The rows of a group lie close to one hidden flat surface of 9 dimensions, which may be shifted away from zero. Surfaces can cross.
Some rows, each with its group after it:
[ 24.0  10.9 -10.4  23.5 -16.8   9.4   3.3   2.9 -11.0 -16.2   6.9  19.8
  10.1  17.1   0.1   3.8  11.3  -2.3]  puson
[ -1.9   9.4 -19.4  17.7  12.0  -5.2  -1.5  -1.9  13.2  -4.1 -20.7 -17.8
  15.9  14.4   7.1   7.8   3.2  19.3]  Vam
[ 19.5 -11.3   4.3  24.4 -32.8  21.1 -19.3  -2.1 -34.6 -29.4   5.6  33.3
  13.7  13.0 -16.4  21.0  -2.5  -5.5]  Ses
[-21.1  -6.2 -28.6   3.1 -29.3   0.0   0.4  -5.7  34.6 -13.9  -6.2 -19.9
   4.2  13.0  18.7  -3.2  20.9  23.1]  repi
[-14.3   5.7  -4.8  -7.8  -2.1  -1.5   4.0  -3.7  32.8   7.1  -9.9 -17.9
 -10.3  -8.5   3.3  -5.2   5.1  10.2]  Ses
[ 19.5   0.9  25.3  -5.3 -44.7  -2.4  19.1  37.7 -14.2  -9.2   3.0  18.8
   2.8   3.1   8.8  13.5  -9.9  13.6]  repi
[-12.7 -11.5  24.4 -40.8  24.4  -7.8  16.2  26.0 -15.9  29.2   1.6  -9.8
   3.2 -24.4  23.4 -28.9 -12.7   6.5]  puson
[ -1.6 -13.3  12.4 -25.7 -23.0  -4.9  -3.6   7.1  12.1 -12.0 -12.8 -11.6
  -8.0  -8.4  -4.1   0.3 -13.7  14.7]  Vam
[ 20.7 -13.8   3.4   0.8 -14.8 -10.9  -5.4  31.7 -21.6 -10.3  -1.0  16.7
  40.2   6.6  20.3   4.6  -2.5  32.3]  puson
[-50.5 -19.6 -18.2 -45.5  -4.3  48.1 -59.5  -8.2 -38.2  -5.4 -15.7 -18.9
  10.1   8.6  33.1 -16.0 -10.6  36.5]  Ses
[ 17.5  -1.7  11.3  -1.9  15.0 -14.9  14.1   1.7  -4.8 -16.8  -8.2   0.8
   4.5  12.0  -7.7   6.8 -14.7  -1.5]  Vam
[ 12.2  -0.3  -3.1   1.2  26.4   6.1 -12.2   3.5 -49.2  -0.9  30.0  32.0
  24.4  26.3  20.0  -7.0   4.2  -7.7]  Vam
[-14.5 -27.8  -2.5  33.6   5.5   2.9  -4.1  -6.9 -23.7  14.1   5.6  12.6
  21.1 -15.0 -10.4   9.5   3.9 -13.4]  Vam
[-23.0 -19.3  17.6 -42.4  16.0 -10.2   8.3  12.1  -6.6  24.2  44.6 -13.9
 -49.0   9.3  24.4 -16.7  -3.2 -20.2]  puson
[ -0.3  15.6 -38.0  24.2  -4.4  -4.7 -19.3  10.1   4.8  -8.6  30.3  -4.8
 -13.3  52.8  36.9  16.1  20.3  25.9]  puson
[ -9.1  10.9  -9.1  12.2 -29.8 -19.4  34.1  24.0  14.9   0.9  40.3  16.3
 -10.1  45.4  36.3  33.0  24.8  -7.6]  Ses
[ -9.2  27.6  20.2  -6.3  -7.6  14.7   5.9  31.0 -17.8  39.4  -6.7  13.4
  -7.5 -26.1   5.7   6.6  -9.7  -1.2]  repi
[-14.1  36.5 -32.7  30.1  42.2   0.8  10.3 -15.4  14.3  30.0 -10.2 -19.6
  -3.9   0.2   2.7 -13.1  15.4  -5.8]  Ses
[ 10.7 -27.4  41.3 -67.3  19.6  -8.1  20.8 -22.1 -22.7 -47.1  -2.7   5.4
   5.7  13.0 -15.3  -8.3 -30.5 -24.4]  puson
[-26.5 -30.5 -15.3  11.5 -17.8  -9.7  -7.1 -12.5  21.5  -3.9  -4.6 -10.3
  22.4  -2.6   4.0  14.8  14.1   8.3]  Ses
[  9.5   6.1  -0.9  -2.2 -22.6   0.0   5.7   5.1   8.0 -14.6  -9.4   6.2
   5.0   7.3   1.7  -1.6   2.8  10.4]  repi
[  1.7  42.5  -2.8 -15.8 -21.0  39.3 -11.9  -5.3   6.3  -4.3 -33.8  -6.3
 -30.1 -16.4 -13.9 -17.9  -7.5   9.9]  Ses
[ 15.7   5.4 -14.0  -8.3   6.8   9.2 -23.4 -18.3   1.3 -22.2 -10.4   0.3
  13.1   5.8  -3.3 -10.1  -0.7   9.2]  Vam
[ 20.0   3.1  25.1   3.7  34.2 -23.6  12.0  19.7  -8.9  23.2  -7.8  -4.1
  -2.3 -24.0 -13.2  -5.4 -17.0  -1.2]  Ses
[-19.6   2.0  -8.0  -6.8   5.2  20.9 -14.0 -14.0  -7.6  11.9  -5.3  -0.8
   8.1 -14.1  -0.7 -21.2   7.0  -5.7]  Vam
[ 42.0  30.9  -1.0  26.7 -30.2   0.5  13.8  31.1  -4.4 -18.0   6.6  16.8
 -17.2  20.8  -0.4  15.0   1.5  10.7]  repi
[-11.1  22.2 -10.8 -19.8  -9.7   8.7   4.3  12.0 -13.6   1.2  30.7  20.1
  -8.4  37.3  32.6   5.3  12.7  -5.0]  repi
[  4.4  23.5  16.6 -29.1 -13.8   4.7 -27.4  42.2 -14.0  29.5  11.6  14.1
 -21.1  -4.3  27.2  14.0 -10.8  17.6]  repi
[ -3.9 -13.6   6.6  46.9 -48.7   3.7   7.0   7.7  -2.4   0.0  -0.4  20.2
  10.7  -7.8 -17.9  33.6  10.7  -6.3]  Ses
[ 11.0   9.1 -29.2  12.0 -38.3   9.1 -14.9 -10.8  15.4 -30.6  21.7  15.6
  -6.3  37.7  10.1  13.9  23.4   2.3]  repi
[ 18.5   7.2   1.7  18.2 -30.7   1.8 -11.6  29.3  -4.2   3.2   4.3  12.5
  -3.6   0.2   5.0  22.1  -0.2  16.4]  repi
[-49.8 -31.5  16.8  -7.7 -44.0   1.2  56.1  18.2   8.1  24.5  26.5 -12.9
 -24.4 -11.7  16.4  -3.7  11.1 -21.3]  repi
[  3.3  19.7   1.9 -13.4  15.5  13.1 -17.4  17.1 -58.4   7.2  10.5  52.8
  49.4  29.5  29.6  20.5   0.0   1.1]  repi
[ 18.7   0.3   8.8  -8.9   8.5  -2.2  -1.0   5.5 -21.0 -16.7  -9.7  16.1
  25.7   7.1   2.3   0.3  -9.1   8.9]  Vam
[ -3.7   0.7   1.5 -18.2   8.9   2.1  -7.6   5.7  -4.7  -0.3  -9.8  -5.9
   9.7  -3.7  10.7  -9.7  -7.5  15.8]  Vam
[-46.9 -21.9  -5.7  14.4  19.3  -2.0   7.6   5.0  -6.0  54.4  25.8 -17.0
 -10.0 -17.0  18.3 -13.5  13.6 -16.0]  puson
[ -8.8  13.8  -9.9  -6.1  14.7  11.8  13.7  -3.2 -15.6   7.5  20.9   9.2
  -8.4  16.4  17.1 -17.1   9.5 -15.3]  puson
[ -2.5 -12.0  -3.6 -13.0 -41.7   6.3 -11.8  -3.4  15.6 -18.5   3.2   2.1
   1.8   2.8   3.6   6.6   5.2  10.6]  repi
[ 29.0 -65.2  19.9  10.3 -20.2 -24.2 -28.3  11.3 -19.0 -24.5  -2.4  11.0
  46.0 -27.4 -19.4   6.5 -12.0  19.6]  puson
[  0.7  21.2   4.3  -5.6   9.0  -3.7  22.9   9.2   8.9   7.0   0.9 -11.9
 -29.4  12.6   4.8   1.6  -6.8  -3.4]  Vam
[ 18.6   1.1  -6.4  -7.4  29.9  -2.7 -23.7   5.7 -19.4  -2.2 -16.8   1.2
  35.1  -4.7   7.6 -16.8  -9.5  25.5]  Vam
[ -4.8  20.3   8.8  26.0  10.1   2.2  22.4  10.3  -6.2  36.1  17.8   7.7
 -34.7  -6.1  -5.4   2.6   4.4 -30.7]  Ses
[-37.2  11.1 -27.2 -18.1 -10.2  19.8   0.9 -20.7  23.5   9.0 -22.0 -16.9
  19.4 -17.7  14.9 -35.9  21.0   9.4]  puson
[-28.3 -38.3  15.1 -22.0  19.1  -6.3  -3.7   7.3 -27.2  16.5  20.4  -1.0
   9.4  -1.5  17.9  -1.6  -6.0  -9.0]  Ses
[  4.8   1.7   7.7  -8.8  -7.6  -3.2   8.6  18.2  -7.4  -7.3  20.1   2.3
 -17.9  25.3  17.6  14.9  -5.4   0.0]  Vam
[-54.2  14.5  -5.1  28.6   0.3  26.7  39.9  -2.1 -10.8  45.2 -15.3  -7.8
   3.2 -16.9   0.3   0.3  13.2 -22.4]  puson
[-57.1 -13.3 -12.1 -10.0  -3.1  -5.7  16.2   5.9  14.1  36.7  17.9 -15.4
  -3.6   6.4  33.6   7.3  19.6  -3.2]  Ses
[  8.9 -15.1 -12.4  40.3  48.5 -13.3 -15.8 -27.4   0.4  11.4  -4.0 -19.0
   2.3 -20.3 -30.2 -10.1  -0.4 -11.6]  puson

New rows, each followed by its group:
[ 34.9  18.5  18.3  -7.0  -6.8  18.7 -22.8   9.0 -12.7  -7.5   2.4   4.4
 -47.0 -13.1 -20.8  -7.9 -20.5  -0.1]  Ses
[  2.6 -16.9  15.2 -11.1 -54.9   3.9  -0.9  13.7   9.0 -24.1  -1.1   4.7
 -14.4  -1.7  -5.6  22.3  -7.9  10.1]  Vam
[-38.7 -14.4   8.5 -43.3   8.6  29.9   4.5 -10.1 -50.9  -6.5   8.0  19.9
  25.1  22.5  24.2  -9.4  -1.1 -15.0]  Ses
[-19.0 -18.2  11.3 -17.3  14.5  16.1 -14.3 -12.5 -10.8  27.3  -7.6  -4.8
   4.5 -47.7 -13.6 -29.9  -4.3 -12.1]  Vam
[ 18.6   4.9 -21.1   4.7  27.0  -9.1 -18.8  -1.6   4.0  -1.9 -14.3  -9.7
  31.1  -4.7   8.8 -25.6   0.9  26.7]  puson
[-19.2 -31.8  -1.3 -10.9 -40.7  -2.4   8.2   8.0   4.9 -13.0   9.6  -0.4
  17.6   3.8  15.4  11.1   7.5   9.6]  repi
[ 17.5   1.5 -12.6  32.3 -27.1   2.3 -11.1  23.5  -0.2   2.3  -0.3   5.8
  11.0  -7.9   3.4   0.6   6.0  22.6]  puson
[ -4.4 -26.7   5.0  -1.9 -47.5  -3.9  57.3  -6.3  21.7 -44.4 -16.1  -7.7
  21.1   7.0 -11.8 -11.0   5.7  -2.1]  repi
[ -6.6  19.8 -26.3   9.3   2.6  30.8 -24.6 -23.3 -16.5 -18.5 -11.2   6.2
  11.5  18.5   2.6  -5.6   6.6   5.8]  Ses
[  5.5  -3.6  15.4 -15.2 -45.8   9.0  30.4  14.4 -10.5 -27.2   9.8  26.8
   8.6  18.1   8.2  10.6   2.8  -6.3]  repi
[ 22.1 -44.2   7.5  18.4   7.1 -35.5  18.0  17.4  -5.0 -10.2  29.0  -7.2
  -1.9   7.8   1.4  -3.9  -2.3   0.2]  repi
[  5.0  -6.8  -1.1 -40.3  18.2  -6.8 -28.3   3.5 -26.8 -18.0  14.6  19.8
  39.0  31.9  33.8   6.6  -1.3  15.2]  repi
[ -8.3   0.8   2.5 -13.6  -4.7  -4.1  24.7 -11.1  12.7 -23.4 -18.1 -10.7
  13.0  23.5   4.1   9.6  -6.1   2.0]  Vam
[  3.6  26.9  10.7   2.5  -0.9  10.7  -4.5  29.2 -25.8  28.9  17.3  23.7
  -8.6   2.1  16.2  10.6   1.1  -3.2]  repi
[  7.2 -30.1  24.6  27.9   0.5 -24.3   8.1  43.1 -19.4  41.0  50.4   0.8
 -36.9 -11.5   6.5  12.8  -7.5 -11.2]  repi
[-14.4 -18.6  -2.1 -17.6 -18.1   2.5  -0.3 -15.3  28.6  -7.0   6.3 -18.8
 -19.4  -9.0  -3.0 -13.7   8.4  -4.7]  repi
[  8.2 -10.2   6.1 -26.4 -26.1 -18.5   6.8  11.1  17.9 -30.7 -37.1  -0.8
  44.5   4.2   9.3  14.4 -10.4  38.0]  Ses
[  0.1  16.5 -17.9  -4.4  33.9  -8.1  -6.4  -1.5   6.2  -0.1  19.7 -19.7
 -35.3  36.9  22.8  -5.8   1.6   5.8]  puson
[-11.3 -29.3  19.5   5.8 -38.0 -17.1  21.3   7.2  19.7 -18.1  -7.4 -12.7
 -14.6   1.5 -12.2  33.5 -10.6   1.3]  Vam
[ 19.5  28.4   7.1   1.1 -39.9  18.3 -14.5  29.2 -14.5   1.0   4.6  33.6
  -4.6   3.5   3.6  21.5  -1.9   8.8]  repi
[-11.5 -33.7  -2.4  12.4  32.3 -23.8  14.4 -19.3  -5.8  -3.5 -24.0   1.8
  72.8  -6.1  -4.1   3.9   1.3   1.2]  Ses
[ 25.1 -11.3   0.7 -38.0  -7.1  -9.5 -10.5   1.7   3.0 -42.9   5.7   4.7
  23.9  26.2  17.2  -1.8  -2.8  20.7]  repi
[-25.3 -31.2 -12.3  18.2   1.8 -21.5 -13.2  20.3 -15.0  25.3  60.1   1.2
  -8.4  29.3  38.5  28.0  15.8   0.2]  Ses
[ 34.2  31.0   1.2   0.1 -17.4   8.1 -14.8  11.6  12.6 -10.6 -12.3  -6.2
 -33.5  -7.6 -14.5  -0.8 -13.7  17.3]  Ses
[-38.5 -22.0 -22.1  25.4   3.8   2.0   4.8 -32.0   6.3   8.6   9.0  -2.4
  23.7   6.7   3.3   6.5  28.7 -22.1]  Ses
[ 26.8  35.9 -27.1  25.0  -0.2  26.1 -32.1 -41.1  26.3 -18.2 -29.2  -1.9
 -15.8 -19.2 -38.9 -22.1   8.5  -2.9]  Vam
[-16.3   7.4 -31.4  16.9  15.9 -18.4  20.7   9.5  33.5  20.2  21.5 -40.8
 -37.2  18.6  29.8 -16.3  18.7  12.8]  repi
[  1.5 -24.8 -13.3 -46.8  27.7 -14.4 -19.1   1.4  -4.7  -8.7   6.5  -5.7
  46.4   0.9  36.3 -45.2   2.8  28.3]  puson
[-11.8 -45.3  12.8 -16.1 -43.2  -7.5 -21.6  13.0  11.1   5.4  43.9  -4.1
 -33.0  -7.0   9.0  14.6   4.4  -5.0]  repi
[ 39.7   8.9   3.0 -16.3 -15.8 -21.0   5.8  23.5   4.8 -35.6  15.5  16.1
   3.2  39.2  15.0  16.1  -2.7  18.0]  Ses
[  3.5   2.2  -1.0  -2.4 -32.1   7.5   5.0   0.5   1.9 -14.4  15.7  12.1
 -10.5  12.2   6.4   6.0   9.0  -5.0]  repi
[-23.0 -32.5  23.1 -10.2  -9.7   2.4  -1.6   5.7 -17.2  28.0   2.0  10.5
  13.9 -36.0  -9.1   4.7  -6.2 -13.2]  repi
[-13.0 -45.6  17.5 -24.4 -62.8 -15.2  11.0  37.7  -1.1 -20.7 -10.7  -1.6
  42.4  -0.7  33.2  22.0  -9.6  45.4]  repi
[-22.5  17.7 -11.1 -12.6 -17.6  30.0 -26.2 -13.0  -9.3   5.6  -0.7  21.0
  12.6   1.9   8.1  11.3  19.1  -7.4]  repi
[  7.2   4.3   0.1   4.9 -32.6   9.4  -7.3   6.4  -2.1  -1.4  29.2  16.4
 -22.0   5.0   0.8  12.4   8.8 -14.7]  repi
[ 12.2  -3.5 -22.8   8.4  -0.2   6.6 -27.0  -5.6  18.5  29.5  22.2  -3.5
   0.7 -46.1   1.1 -54.5  26.9   1.0]  puson
[ -1.3  -9.9 -24.2 -38.5  -1.0  -7.5 -12.2 -22.6  21.6 -42.7  22.0  -9.0
   4.1  46.1  30.3 -13.5  14.4  13.0]  repi
[ 12.5 -16.9  -3.2 -12.1 -21.9 -19.7  17.2  18.7   9.5 -31.1   6.6  -8.6
  14.5  25.4  19.4   0.0   0.4  27.6]  repi
[ -5.8   6.5   0.1 -25.6  -6.6  10.9   2.8  -0.6   3.9  14.8  30.6   4.1
 -26.6  -6.0  13.6 -29.8  12.5 -18.1]  puson
[-34.3 -33.2   3.1 -32.0  -7.6 -15.5  20.6 -22.5  16.9 -25.0  27.4 -14.8
 -20.7  37.1  13.0  15.3   5.7 -21.6]  Vam
[ -3.5  25.5   4.3  11.6 -21.8 -24.9  27.0  52.1  38.7  32.8 -30.7 -21.2
   1.9 -21.8  16.0  17.9  -7.2  41.0]  Ses
[ 20.3 -10.9   4.1  17.4 -55.1  -2.8 -24.2  21.3   8.9 -10.3  22.0  12.0
 -25.0   0.1  -6.1  26.8   4.2   8.4]  repi
[  8.2  -9.1  -3.3   4.7 -12.4  -0.4  11.4 -17.4  -4.6 -41.6  -7.7  17.8
  30.7  30.2  -3.5  17.9  -1.6  -4.0]  Vam
[  9.7   3.3  18.8   4.3  28.4   8.9  23.1 -13.0 -26.5  12.0   3.5  16.8
   2.7 -20.2 -23.6 -27.4  -5.9 -37.4]  puson
[ -4.3  10.4  -9.6 -21.8  33.7  13.7 -15.0 -22.4 -10.7  -0.1  -0.8   1.0
  10.3  -2.6   2.3 -31.3   2.9  -8.4]  Vam
[ 12.5  26.5  12.0  -9.0  -2.9  22.9   2.2   9.6  -9.3  10.4 -27.0   7.1
  -1.7 -25.2 -11.4 -17.1 -11.9   6.7]  Vam
[  5.2  22.3   2.0   0.9 -31.1  19.8 -14.9   5.5 -14.2   4.1  15.5  33.9
 -11.2   4.2  -0.3  14.4   9.4 -14.3]  repi
[ 26.7  -2.5  -9.5  24.9  20.1   2.6 -37.9   5.2 -32.3  -4.8  28.8  10.1
 -12.2  25.0   7.2   6.8  -3.5   7.3]  Ses
[ -2.4 -10.3  -8.5  13.7 -38.5  -4.2 -13.5   0.6  23.5 -12.4   8.6  -5.1
  -8.8   1.2  -2.2  21.5  10.6   7.2]  Ses
[ 32.9  -1.2  -8.4  -1.7  29.4  10.9 -34.2 -29.9 -26.0 -24.0   9.3  21.9
  17.3   4.9 -15.2 -22.1   5.1 -10.9]  Vam
[  0.8  -2.9   3.0  -7.1  -1.3   9.1   8.6 -18.8  -0.1  -9.4 -11.5   5.6
  12.6 -14.8 -13.9 -21.8   5.8 -11.6]  puson
[-34.0 -13.1   4.0   4.0 -19.9  -0.7  24.4   7.3  10.3   8.0 -11.3 -11.6
   0.6   2.1   7.3  19.2   1.5   4.1]  Vam
[  6.6 -29.6   7.6  11.2  -2.3 -15.8  22.9   8.3 -20.6 -18.0  22.8  13.6
  24.9  19.2   9.8   5.0   1.0  -9.8]  repi
[  9.6   1.8   0.7   0.4  -3.1  10.5  -8.7  -4.2 -16.9  -7.5  13.6  10.5
 -11.6  12.9  -1.8   0.5  -2.3 -11.6]  Ses
[-34.4   9.2  -5.1   6.5  -0.5   6.9  46.7  -0.9 -17.9  -4.1  -7.8  13.0
  30.2  36.2  21.0  17.7   7.1 -11.1]  Vam
[ 22.1 -11.3 -13.0  19.0  25.8 -11.7 -48.5  18.5 -20.2  22.9  48.0  -0.3
 -19.8   4.9  20.1  -0.9   4.6  13.6]  Vam
[-17.8  41.3 -30.2  21.4 -13.8  27.2  16.9 -22.3  21.3   0.0 -21.9   0.0
   5.6   3.6  -5.2  -9.0  22.6  -3.4]  repi
[  5.7  -0.4 -15.4  24.5 -25.9   0.7   4.8  -0.6   8.4 -10.1  19.7   5.8
  -8.0  16.7   1.3   9.9  14.1  -1.4]  repi
[ -4.0   0.2  18.3 -23.3 -30.7   4.0  23.5  -8.7  19.1 -11.2  -4.8   8.7
  -5.2  -8.4 -12.1   1.2   1.1 -14.0]  Ses
[  0.2  11.4  -1.6   8.8 -14.1   8.9  16.1   1.0  -4.7  -4.0  -6.3  15.1
  12.3   7.0   2.4   1.6   4.6  -2.9]  repi
[-10.4  30.2   5.0 -20.9 -26.1  41.7  35.3 -18.3  -6.2   2.5  16.8  24.7
 -18.4  -4.1  -9.1 -31.4  14.1 -43.5]  puson
[  4.2  36.2  -3.7   9.8  38.2  10.2  25.3 -14.3  -9.0  12.6 -14.5   2.2
  -1.7   2.4 -12.0 -14.5   0.6 -19.7]  Vam
[-17.0 -18.6  31.7 -12.2 -10.2  21.1 -16.0  18.4 -23.0  32.0  -1.5 -10.2
 -36.2 -46.7 -17.6  -9.1 -22.9  -0.8]  Ses
[ -7.8  17.7   0.0 -17.8 -38.2  18.1 -15.4  14.2  -4.1   2.0  -0.5  19.6
   0.9  -1.8  13.8  13.4   3.2   9.3]  repi
[ -7.6  -3.6   7.3   0.0 -30.0   9.7 -27.6  23.3 -32.5  12.5  37.7  39.3
   0.6  13.0  24.1  33.6   8.7  -2.4]  repi
[ -8.1   9.8   3.6   6.1  46.2  13.5  -4.2  -9.6 -20.1  46.5  36.5  -1.5
 -51.7 -18.5  -9.5 -28.2   6.8 -42.9]  Vam
[ -7.7  53.5   0.3 -31.2  25.0  28.5  55.9 -16.8 -32.8 -11.3  26.3  35.9
 -17.8  60.8  18.1 -14.2  11.4 -53.4]  Vam
[ -8.9  24.1 -24.3   6.6   6.2  20.0   2.2 -25.8  20.8   5.0 -29.8 -11.9
  16.1 -23.6  -9.7 -35.9  13.3   1.4]  puson
[-11.8 -15.1   1.8 -11.5  -3.7   0.6   2.1 -14.7   1.7 -13.8   3.1  -1.2
   0.7   8.8  -3.3   0.7   3.1 -13.0]  Vam
[-13.4   5.3 -20.3  11.7   1.3   7.6 -10.5  -1.5  -6.1   5.1  10.2  -0.9
  -4.2  20.6  19.3   7.8  10.8   1.8]  Ses
